All groups share one centre, and each spreads out both ways along 5 directions, with some noise.
Known rows, each followed by its group:
[ -7 -33   6  -6  22   1   5  26  46] : J_865
[-18  -4 -18 -11   3  26  -9  45  13] : J_926
[  2 -19  11  11  -7   2 -11 -24  31] : J_378
[ 17  13   9   5  10   3 -11   4 -35] : J_378
[-21 -20  10   4 -37   0 -29  17  -4] : J_378
[19 17 15 -3 11 -6 -4 50 -5] : J_217
[-14 -11 -10  -9 -13   6  -8  61  37] : J_378
[  7 -17   0  24 -26 -39 -13  24  -7] : J_217
[-11 -15   1   2  -3 -11   9 -28  14] : J_926
[ -7 -25   2  13 -20  -9 -19  15   7] : J_217
[ 25  41   1  13 -30 -24  -4   7 -38] : J_865
[-30 -35  28  -5 -23 -11 -26  46 -11] : J_217
[-21  -6 -14 -14  -7   4  16  14  53] : J_378
[ 10  -6   8  13 -11 -12 -10   5  18] : J_865
[-31 -15  10 -14 -16  -6   5   0   6] : J_217
[  4   6 -19   0   9   6   4  15  -6] : J_865
[-4 15 -8 -4 -8 15 -5  1 -8] : J_865
[-23 -24 -18  -7 -10  15 -19  82  40] : J_378
[-21 -12   0  -7 -14  -3  -1   2   3] : J_926
[-30  27  16 -48   7  78  -3  -7  20] : J_217
[ 29 -21  20  28 -10 -47 -10  26  30] : J_865
[ 10 -41 -12  26  10  14 -26   7  42] : J_217
[ -4 -12   3  -2   1   6  -2   9  23] : J_865
[  1  19  19  -3 -27 -24  -4  19 -26] : J_926
[  1  24 -10 -12   3   2   7  33 -17] : J_926
[-28  -4  -3 -20  -2  43 -14  10   2] : J_865
[-16 -24   4  10 -29 -43   1   7  -4] : J_217
[  0 -24   5  14  -1  11 -23 -12   1] : J_378
[ -6  11  32  -1 -47 -15 -32  52 -28] : J_926
[-34   3  -6 -26 -23  35 -16  60  20] : J_926
[47 26 14  9 31 -2  0 17 -5] : J_378
[-23   1  12 -11 -30  -3  -6  18   2] : J_926

New rows. What belongs after each?
[-22  -3  35 -25 -12   9  -3  26  28] : J_865
[-23 -56 -24  10  14  19 -10  -9  32] : J_926
[ 45   3  37  27  -3 -13 -32  21   4] : J_378
[ 30  -3  24  17  -1 -11  -6 -13  43] : J_378
[ -6  19  -1  -4 -20  21   1 -40   8] : J_865
[  2  30   1  -3 -25  -3  -1   8 -12] : J_217
[-47 -14  22 -34 -10  31  -5   8   9] : J_217
[-15 -26  -7  18 -35  28 -43  -1  17] : J_217
[  3  16  17  -4 -19 -16  14 -25  19] : J_378
[ -8  29   9 -18 -15  -1   9   9 -11] : J_217
[ 40  -7 -23  39   3 -29  -2   2  23] : J_217
[  7  -2  19   9 -18 -19 -10  -3  -1] : J_926
[ 15  10 -17  20 -23 -30   6  -8   4] : J_217
[ 14  -4   3   7   7 -18   0  25   8] : J_217
[ 25  36  -8   6 -10 -13   6   8  -5] : J_217
[  4 -10   9   8  -4   2 -10 -10  12] : J_378
[  6   7   4  -5  -2  36 -20  14  17] : J_217
[ -5  22 -14  -8  -8  19 -11  24 -35] : J_865
[13 10 -6 -5 23 21  8 -2 32] : J_217
[-44 -14 -45 -28   8  29   8  65  20] : J_378
[ -3  13  11 -12  -6   0  11  -6  18] : J_865
[ -8 -14   0  -8  14   8  15 -11  45] : J_865
[ -9 -36  18  22 -29   2 -40 -16  -1] : J_378
[-18 -21   3 -14  16 -12  25 -10  30] : J_217
[  4 -26   9  19 -20 -40 -19  42  -9] : J_217
[-27 -47  15   2 -11 -10 -15  22  12] : J_217
[-37  24   6 -31 -28   4  23 -24  -2] : J_217
[ -1  -5   8   1  -8  -6 -10  25   0] : J_217
[  8 -24  -7  15  16  -4   4 -25  19] : J_926
[-21 -11 -17  -8   8 -14  32 -40   2] : J_926
[-14  13  18 -11 -27 -17   6   1  -6] : J_926
[ -9 -11  13  -2 -12   3  -2 -16  37] : J_926
[ 11  34   3 -15   7  21   4  10   7] : J_217
[ 8 11  1  3 -7 -8  5 -4  8] : J_865
[-19  27  49 -31 -34   1  -2  21   4] : J_865
[-29   4 -22 -25   9   7  38 -27  25] : J_926
[ -7 -22  -2  16 -26 -20 -14   9   4] : J_217
[-36  -2 -12 -25  -8  15  14   5  22] : J_926
[-15 -36   3   5  -6   3 -13   6  22] : J_217
[ 25  -7   1  16   9  31 -36  37  20] : J_217
[ 20  34  11 -20  32  15  16  27  10] : J_217
[-23  24   6 -29  -8  23  14 -10   8] : J_217
[-44 -40  20 -12 -22 -11 -10  20   0] : J_217
[ -5 -52   1  24  -2   7 -33   7  22] : J_926
[-18 -27   1   2 -11   9 -19  14  17] : J_926
[ 17  43   3  -4 -16 -10   6  19 -16] : J_217
[ -4 -54  10  23  -6  -1 -42  42  19] : J_217
[ 18  49  -5 -14   8   0  27  -6   4] : J_217
[ 24  39   8 -15  18  31  -2  29   7] : J_217
[ -8 -24  -5  14 -17  -1 -16   0  15] : J_217
[ 15  40 -19 -15  20 -21  42  12 -11] : J_865
[ -4   4   4 -12   4  44 -14   6  21] : J_217
[ 14  -3  -2   1  23 -21  21   8  24] : J_217
[ 10   7  12   4  -6  -4 -11  20  -5] : J_378
[-10 -23  -5   7  -3  -6  -5  -5   0] : J_926
[-36  -3 -31 -25   1  19  15  32  11] : J_378
[  3  17  19 -11 -13  46 -42  49  -9] : J_217
[  5  24 -19 -20  27   6  37  10  36] : J_378
[  3  27   6  -2 -27 -12  -7  23 -19] : J_217
[-31   2  -1   0 -58  13 -26  -9 -10] : J_217
[20  6 17  8 -2 -6 -6 -7  7] : J_378
[-16  11   6 -15 -16 -34  29  -4  -4] : J_217
[ -7  -3  16   4 -28 -12 -24  36 -22] : J_926
[ -3 -25  17  16 -25  -3 -25   0  24] : J_378
[ 28  48 -19  10 -16  24  -8  -5   4] : J_217
[-35 -22 -10 -12 -12  19  -9  18  19] : J_926
[-36 -31 -10  -9  -4   3  16 -36  31] : J_926
[-49  -2  17 -33 -21  18   3  -4   0] : J_217
[  3  -8 -20  16  -7  25 -13 -22  33] : J_217
[  8  24 -11   9 -30   2  -7  -5  -3] : J_217
[ 22 -22   1  23  10  10 -31  29  12] : J_926
[-2 11 -6 -6 -4  8 -2  8 -4] : J_865
[ -4  30  -5 -11 -11  11  11 -16  -8] : J_865
[-46  -2  -7 -24 -24  -7  16   0  -9] : J_926
[ -7   2   7   4 -11 -42  19 -29 -34] : J_926
[-10  32   4  -4 -41  26 -32  13 -45] : J_865
[-10  -2  10  -3 -28 -10  -3  13  35] : J_378
[-11  21   1 -30  20  15  38 -22  26] : J_217
[-12 -22  -9   2   7  18 -11 -12   2] : J_378
[ 32   9  42  17 -17 -31  -7 -25  10] : J_926
[ -3 -19  18   4  -8  -1 -12   8  34] : J_865
[ -2  11  11   2 -30  10 -22   7  -9] : J_865
[ 10 -29 -16  30  -9  17 -31  -2  33] : J_217
[  4  19   4  -4  -1 -30  29 -30 -15] : J_926
[-12   4  -2   7 -40 -11 -10   0  -7] : J_217
[-23 -41  -5  11  -6 -12  -5 -17  -1] : J_926
[-11  10  -4 -14  -4   5  13   1  14] : J_926
[ -1 -32  -6  13   6  12 -14   2  26] : J_926
[ 47  27  27  17   9 -45  29 -62   7] : J_926
[  0   2  -7  -4   9  31  -2 -11  30] : J_217
